The rows come from 4 hidden closed curves, with some noise, and rows from the same curve form a group. Each curve winds through 4 dimensions. The rows are also pushed far along 2 directions, which tell nothing about the answers.
In the rows, zero is written as 128.
Known rows, each followed by its group:
[121 124 170 145 102 137 116 126 113 115]
k624
[ 81 157 115 118 151 170 125 132 110 167]
k331
[ 99 173 159 171  81 125 142 170 111 123]
k61
[118 184 109 103 169 182  94 149 134 145]
k624
[135 178 142 115 135 173 106 135 145 158]
k61
[125 129 150 168  77 100 127 129 129  82]
k624
[199  80  81  77 160  89 149  50 177 146]
k624
[108 172 140 149 111 136 122 163 103  88]
k976
[134  96 106 136 125  81 158 117  99  73]
k624
[104 114 108 142 145 119 118 146 116  99]
k61
[113 106 103 131 147 119 116 130 123 103]
k61
[134  99 130 164 111  73 149 133  89  43]
k976
[106 139  91  90 169 162 133 113 130 187]
k331
[139 119  99 125 173 113 137 135 122 121]
k61
[113 147 168 131 119 166  99 140 123 141]
k624
[ 65 167 142 158 123 163 120 155  86 120]
k331
[134 163 102  78 150 189  91 119 180 189]
k976
[117 137  94 107 180 157 101 142 145 152]
k976
[159 122 130 128 115 107 130  99 142  98]
k624
[142 129 104  89 135 139 112  90 160 139]
k61
[ 67 152 128 155 127 156  88 174 118 109]
k61
[153 102 120 128  83  94 147  97 130  90]
k976
[169  96 118 115 117 104 175  93 129 146]
k331
[111 144  90  85 163 171  88 115 164 158]
k61
[116 165 140 108 127 156 131 140 126 173]
k976
[149 101  77  95 190 130 121 112 150 147]
k976
[ 87 164 124 141 151 168  91 180 125 127]
k976
[113 143 149 123 113 148 130  98 113 133]
k331
[130  75 142 146  85  69 128 118 124  67]
k331
[110 139 157 177 104 123 112 172 106  75]
k331
[141 109 110  87 195 157 101 110 146 174]
k624
[171  79 120 139 137  77 144 108 122  69]
k331

New rows. What belongs after each?
[152  83  67  77 178 115 124  75 155 129]
k61
[137  84 138 130  97  84 123 105 134  80]
k331
[ 99 188 162 126 146 191  93 170 125 174]
k976
[144 171 120 102 145 165 101 119 165 160]
k624
[133 169 131 101 183 196  97 152 142 192]
k61
[171 143 130 101 155 146 127 107 144 155]
k61
[ 87 166 145 120 166 202  74 169 137 179]
k624
[175  84  96  86 160 122 124  76 166 147]
k976
[116 124  90  96 156 147  98 111 151 137]
k61
[ 86 155 171 155  84 144 101 134 108  97]
k331
[ 66 142 148 173 103 135 136 148  75  96]
k331
[168 107  91 113 183  96 156 114 128 124]
k61
[161 128 103  79 153 151 153  83 145 195]
k331
[122 172 110  98 187 192  90 138 141 165]
k331
[ 91 127 168 162 120 146 101 158 106 113]
k624
[145  63 106 133 132  73 150  97 137 110]
k624
[132 135 106 109 143 140 117 117 168 166]
k624
[121 169 103 104 170 167 107 143 129 139]
k624
[175  99 122  77 167 137 124  75 147 160]
k624
[121 138 162 125 125 160 102 130 124 143]
k624
[170  58  74  80 194  98 141  72 160 157]
k624
[160 118 136  90 130 142 132  84 144 158]
k624
[114 160 143 154  93 116 132 153  95  71]
k976
[ 96 100 128 152  96  98 156 131 101 112]
k331
[ 81 181 181 161  78 152 124 182  98 133]
k976
[ 88 157 155 133 146 185  83 164 127 156]
k624
[ 87 157 194 167  72 156 104 161 103 111]
k624
[152 102  97 103 150 112 133  95 166 154]
k624
[177 145  95  71 170 153 112  86 180 170]
k624
[162  82  93  80 151  99 126  94 167 148]
k331
[124 106 145 153 109 125 109 130 132 106]
k976
[ 80 120 141 171  70 111 134 165 108 102]
k976
[ 81 176 119 138 122 159 116 172 112 135]
k624
[116  96 151 145 134 120 116 130 110 108]
k624
[164 115 116 121 114  83 159 105 108  68]
k976
[146 123 135 163 107  74 174 135 104  92]
k61
[151 134 133  87 127 151 127  95 148 171]
k624
[ 53 141 149 186  80 132  95 180 101  69]
k61
[137  54 129 145 138  80 139 107 108  90]
k624
[141 144  98  91 193 163 112 109 138 151]
k331
[169 108 110 108 129 119 159 107 144 161]
k331
[ 69 151 158 155 134 174  82 180 115 142]
k624
[140  64 104  96 158 121 132  96 136 153]
k61
[121 147 133 137 106 131 115 130 153 131]
k624
[149 105 130 123 109 111 169  90 116 143]
k331
[154 124 131 131 111 109 130 103 143 102]
k624
[156 103 107  79 193 155 110  96 148 171]
k624
[122 122 110 113 118 128 111 105 143 113]
k61
[157 119 135  93 125 138 132  85 144 157]
k624
[121 146 131  96 139 157  91 111 152 145]
k331
[ 90 119 154 172  53  99 151 155  97  96]
k976
[173  99 117 126 137 101 135 131 140 112]
k331
[ 95 169 123 117 118 173  84 135 152 142]
k61
[137 145 114 110 138 143 113 115 169 161]
k624
[ 70 158 150 185  87 124 121 187  79  65]
k624
[207 100  85  67 171 107 139  48 178 149]
k624
[ 95 182 146 106 135 190  81 128 140 158]
k331
[109 174 114 129 177 166 111 174 130 156]
k61
[ 97 112 158 155 123 133 108 151 106 109]
k624
[139 118 120 120 102 126 124 110 146 119]
k976
[159 111 110 111 128 108 134  92 162 132]
k624
[ 96 139 128 145  85 116 148 148 107 114]
k624
[100 190 112 100 187 205  89 143 132 175]
k331
[160 103 121 138 103  70 180 103 122 106]
k61
[120 151  88  93 157 150 130 131 133 159]
k624
[108  85 119 143 105  86 166 111 100 109]
k331
[ 82 162 141 165 124 150 100 187 108  99]
k976
[138 105  98 122 139  97 153 115 109  92]
k624
[180  62 131 157 102  54 164 122 120  68]
k331
[110 136 161 154 127 151  96 156 124 125]
k976
[162  59  98 120 132  65 157  80 147 115]
k624
